There are 3 nested groupings, the coarsest first. Each group lies inside one group of the grouping before and may be the whole of it. The rows also spread widely along 12 directions, which tell nothing about the answers.
(in the rows, 128 means zero)
Known rows, each followed by its group in each grouping:
[165  81 114 137  90 105 131 140 117 114 113 132 116 138 177  95  88  99
 150 118]
semo Vivim mupit
[153 140 125 175 139 151 192 111 112 118 152 170 118 160 114 115 130  81
 114 104]
semo Vivim von
[126 125 106 111 106 144 132 106 135 160 152 150 136  94 159 116 118 128
 122 125]
labu duza pala
[111 113 193 153 131 135  79 166 143 102  62  80  73 122 161  79 147 137
  78 109]
ruza tanan zese
[ 85 121 124 145  76 125 113 162 144 129 185 147 183 144 118 164  99 139
 144 176]
labu duza voge
[127 132 131 180 148 136 121  93 111  68 149 134 122  76 138 127 147 138
  35 175]
ruza raso Divo
[142 115 103 130 198 134  82  67 110 121 110 101 141  80 109 135 156 135
 127 171]
labu ris nuge
[107 109 171 111 162 157  84 133 103  67 109 124 139  87 163  93 119 124
 100 167]
semo Vivim nado
[122 175 147  94 122 191  86 146 146 140  87 123  90 120 152 111 129  75
 151 129]
ruza raso zov
[ 56 195 123 162 188 115 128 105 130 166 120 157 145  83 141 139 180 123
 156 130]
gaviv nuzav dugu
[122 122 158 122 128 125 179 146 102 168 151 157 137 114 138 129 139 132
 116  96]
ruza pizav Pobug
[159  73 107 143 130 130 128  72 119  73 174 122 169 184  94 118  99 146
 103 131]
gaviv nuzav keraf
[132 101  91 149  89 186 116  84 143 123 177 150 155 115  83 138 110 108
 134 180]
labu ris ses
[113 144 147  86 138 133 102 118 127 111  74  99  93 130 104  87 158 133
 171 100]
gaviv Nopid rek
[ 84 144 126 135 140 104 145 139 120 147 193 161 203 135 111 183 110 148
 136 173]
semo zetu kozu
[142 139 129 134 163 153  86  93 143 141 121 100 116 101 177 123 124 133
  68 137]
ruza raso teze
[181 164 112  98 215 123 152  87  86 110 122 113 119 177 104 142 152 135
  97 100]
labu ris niv
[139 109 101 144 115 167 117  61 170 130 154 108 127 143 100 100 125 149
  96 104]
labu fofi fev
[121 116 133 156 143  96 110 139 129 182 144  96 156 137  65 201 157 140
 154 160]
ruza pizav Pobug
[ 74 144 156 132 189 163 113  97 105  66 136 146 174 108 131  95 144 161
  98 155]
ruza raso Divo
[157  84 129 131  96 144  92 131 132 113 126 114 119 132 171 107  86 118
  89 142]
ruza tanan zese
[ 88 129 176  48 117 170  79 146 140 133 133 114 151 105 160 114  90 155
 119 146]
semo Vivim nado
[116 115 132 107  97  77 124 155 132 166 137 109 140 118  98 163 128 159
 162 147]
semo zetu kozu
[ 77 158 139 103  88  82  91 165 139 121 125 112 128 116 153 147 118 164
 135 147]
gaviv Nopid rek
[ 84 183 151  94 133 115  96 161 154 127  89  95 115 191 155 112 127 168
 144  87]
labu ris niv
[137 105 130 124  91 180 149 107 134 173 160 160 127  81 110 124 126  83
 138 132]
gaviv nuzav dugu
[ 85 162 163 130 149 112  85 183 139 157  83 104 116 114 116 156 156 106
 175 158]
semo zetu kozu
[140 141 102 149 155 133 115  86 126  56  93 112 111 194  97  84 148 134
 143 108]
labu ris niv
[ 77 129 107 153 155 145  85  75 139  79 166 140 199 149 118 125 110 148
 131 170]
gaviv nuzav keraf
[ 78 172 132  90 162 147 100 108  96  59 117 158 144  87 149  99 130 135
 137 168]
semo Vivim nado
[ 51 124 150 126  71 108 126 138 139 116 141 148 140  84 139  98 134 175
 136 126]
gaviv nuzav dugu
[100 135 102 116 126 150 105  81 142  94 168 146 178 148 159 109  83 154
 115 150]
semo Vivim nado
[164  64 121 113 114 114 123  91 140 147 176  90 166 177  88 148 101 167
 113 116]
gaviv nuzav dugu
[119 172 126 101 219 176 112  85  98 107 121 153 153 112 146 115 133  95
 133 153]
semo Vivim nado
[136 135 111 162 174  45 133 120 129 171  95 118 113 135 240 112 133 134
 118  70]
gaviv nuzav dugu

New rows, each followed by its group in each grouping:
[106 179  78 165 151 126 109  84 141 111 124 154 133 124 172 119 125 107
 142 150]
semo Vivim nado
[169 108 109 118 114 119 127 100 126 101 156 113 132 172 135 129  93 134
  92 121]
gaviv Nopid rek
[119  90 140 143  83 143 131 115 112  61 194 149 155 107 106 136 106 142
  60 174]
gaviv nuzav dugu
[123 117  95 157  98 122 136  86 132 102 186 149 166 133 136 132 104 160
  94 147]
ruza raso zov
[ 74 134 183 109 107 192  97 174 168 169 143 129 161 140 112 137 102 106
 154 151]
semo zetu kozu
[106 116 131 118  73 165  76 127 168 167 156 114 139  91 108 163 111 113
 132 177]
gaviv nuzav dugu
[137 127 118 174 112 136 127 122 137 106 135 146 117 130 186 109  97  95
  96 137]
semo Vivim von
[108 166 145 106 135 137  97 142 153 166  87 121  95 115 214 102 123 103
 128  92]
gaviv nuzav dugu
[136 110  87 106 138  92 135  94 111 176 185 141 197 119 114 180 105 144
 165 160]
gaviv Nopid rek
[121  92 125 139  98 140  70 121 135  69 131 102 146 141  77 133 116 117
 155 187]
gaviv Nopid rek
[194 115 135  91 113 121 123 165 121 160 119  99 109 183 129 160  91  84
 154 122]
semo Vivim von
[174 101 140 123 149  83 138 161 103 177 145 112 143 144 151 182 108 104
 122 130]
gaviv Nopid rek
[137 136 119 133 143 103 155 127  93 149 174 152 147  81 132 184 124 119
  94 169]
semo Vivim mupit
[130 109 196 127 136 153 124 165 131 148 132  99 128 140 108 141 135 132
  95 124]
ruza raso Divo
[138 123 105 115 161 117 121  72 121 107  90 125 118 147 163  61 136 133
 153  76]
gaviv nuzav dugu
[ 97 146 129 163 159 107 120 103 101  62 124 142 131  77 163 104 152 160
  76 157]
ruza raso Divo
[ 94 134 150 116 111 136 149 138 117 144 202 150 177 125  55 191 127 142
 122 162]
gaviv nuzav keraf
[ 57 182 129 146 169 144 131  81 117  97 142 170 144  70 136 108 167 142
 103 141]
gaviv nuzav dugu
[136 161 119  69 177 129 120  74  94  75 121 129 118 121 160  96 132 150
  85 109]
gaviv nuzav dugu
[108 143 106 120 144 192 108  82 122 107 120 169 151 105 141  78 121  95
 176 148]
ruza raso teze
[177 161  93 165 144 117 150  88 104  68 147 130 101 167  99 147 142 120
  73 135]
ruza raso teze
[141 181 128 126 151 151 113 142 120 133 114 131 106 137 123 162 129  64
 142 158]
semo Vivim von
[141 107  94 152 118  85 153 104 139 207 180 122 154 107 104 179 136 154
 126 123]
labu fofi fev
[166 130 110 114  67  78 124 158 151 147 130  90  97 186  95 167 110 133
 144 123]
semo zetu kozu
[173 103 136 134 100  85 141 163 112 141 109  96  77 119  83 149 165 116
 137 122]
labu duza voge
[ 92 133 135 115 100 170 134  98 141 107 171 148 154 127  95 109 114 154
 118 138]
semo Vivim nado
[ 95  94 124 156 179  95 125 131 107 156 149 153 215 122 189 134 105 147
 156 149]
labu ris niv
[117 128 161 118 121 114 114 180 111 165 105 128 112  69 134 157 145  84
 166 158]
gaviv Nopid rek
[107 157 146 110 136 104 108 138 148 140 128  95 128 168 145 140 121 159
 110 104]
gaviv Nopid rek
[167  94 143 137 110 109 132 123 116  85 136  89 111 159  81 131 136 160
  84 127]
ruza raso Divo
[ 83 187 123 134 123 156 110 111 170 176 117 132 111 109 136 124 147 106
 155 117]
gaviv Nopid rek
[123 115 132 167 164 101 144 115 129 177 170 116 175 161  60 189 152 136
 142 133]
gaviv nuzav dugu
[143  91 136  91 133 192 132  92 117 124 176 148 181 154 106 116  92 110
 130 130]
gaviv nuzav dugu
[166 102 145 189 118 133 176 136 145 183 171 133 118 142 142 151 115  95
  73 107]
semo Vivim nado
[117  55 144 110  93 124 118 134 125 147 141 129 163  82 112 113 111 143
 167 157]
semo zetu kozu
[118 149 130  96 125 172 118 118 102  76 164 163 151 123 117 138 107  99
 112 171]
gaviv nuzav dugu
[101 116 115 138  72 166 138 125 157 172 177 178 171 137 156 120  82  94
 164 127]
gaviv nuzav dugu
[ 98 157 129 111  85 148  83 116 188 155  97  99  88 134 154  95 127 132
 141  95]
gaviv nuzav dugu
[ 71 187 169 151 158 132 116 154 128  87 106 133 121 150 161 104 145 143
 101 115]
ruza raso teze
[144 114  94 142 193  98 123  79  90 151 103 133 122  21 140 125 177 115
 141 149]
labu fofi fev
[188 113 107 143  75 150 131 169 128 166 137 147 101 130 153 162  91  34
 148 153]
labu ris nuge
[103 129  86 124  44 122  91 118 169 130 144 138 129  93 152 124  92 133
 151 171]
semo zetu kozu
[103 127 172 117  54 127 140 175 129  96 101 129  83 127 116  83 143 142
 143  95]
ruza raso zov
[ 96 178 131 121 126 145 141 142 123 107 145 166 144 158 139 127 110 109
 143 134]
semo Vivim nado
[137 108 172 139 177 126 144 133 107 108 106 110 110 136 126  91 157 138
  89  79]
labu fofi fev
[107  80 147 151 106 151 140 130 134 129 157 152 172 157 105 107 106 111
 165 120]
gaviv nuzav keraf
[106 132 134 127 103 168 127 137 149 160 159 147 148 133 138 133 106 123
 123 134]
labu ris ses
[140  82 124 121 115 109 178 137  88 162 186 174 174  88 135 143 117 130
 134 139]
labu duza voge
[175 128 116 140 157 117 130 145 131 178 157 117 147 184 157 177 103  95
 111 125]
labu duza voge
[ 89 116 105 179  95  98 131 125 136 123 154 160 168 142 127 133 119 122
 175 144]
gaviv nuzav dugu
[108 120 130 163 127  86 146 152 127 162 143 149 161 159 158 141 118 115
 165 110]
gaviv nuzav dugu
[121 120 170 157 138 133  80 167 134 114 101 106 105  95 187 129 119  96
  88 163]
semo Vivim nado
[113 204 157 131 136 164  94 175 136 131  89 121  85 140 120 156 153  66
 144 146]
ruza raso zov
[131 160 139  93 143 108  91 132 148 188  83  71  93 117 116 152 162 148
 151 117]
ruza raso Divo
[123 131 161 165 105 103 151 191 134 150 152 137 135 188 149 162 107 100
 117 107]
gaviv nuzav dugu
[135 126 103 118  96 146 132 106 101 127 133 159 112  60  90 129 145 106
 145 167]
ruza tanan zese
[150 130 147 150 161 103 134 171  97 138  77 131  98 147 159 119 142  82
 148 108]
ruza tanan zese
[132 143 132 139 182 117 134  96 126 123 128 102 127 150  76 139 162 148
 110 124]
semo zetu kozu
[106 100 122 179 135 176 107  61 158 139 128 141 122  50 168  72 139 108
  97 128]
gaviv nuzav keraf
[123 189 140  88 175 178 100 124 131 158 121 125 125 134 133 154 129  78
 136 139]
gaviv Nopid rek
[ 98 114 126 142 109 106 172 105  85  68 175 189 154  78 163  97 123 154
  81 135]
gaviv nuzav dugu
[136 140  96 120 160  83 142 113  73  78 131 160 159 141 154 124 124 137
 152 140]
ruza raso zov
[129 152 139 113 192 126 150 121  72 124 185 158 173 106 107 193 132 114
  90 172]
gaviv nuzav keraf
[101 125 109 144 145  47 139 111 143 172 111 112 140 135 146 114 147 184
 168  92]
semo zetu kozu
[109 129 148 119 111 127  82 156 156 138 105 109 120 149 194 111  96 115
 135 112]
gaviv nuzav keraf
[ 81 150 164 126 133 156  89 143 126 107 112 130 120  83 155 116 144 127
 101 154]
ruza pizav Pobug
[138 104 149 141 116 131 109 130 146 134  95  85  96 142  68 121 154 120
 162 122]
semo Vivim nado
[127 171 129 156 175  98 110 109 133  91 114 103 107 172 162 129 141 139
  68 106]
gaviv nuzav dugu
[153 139 129 149 221 121 112  82 119 117  94  90  99 118 143 110 170 135
  70  99]
labu fofi fev
[133 146 118  79 171  84 177 131  83 157 122 151 150 159 144 119 133 153
 179  73]
labu ris nuge
[ 78 178 120 122  93 111 126 117 162 120 102 116  91 141 134  87 153 187
 132  80]
labu ris niv
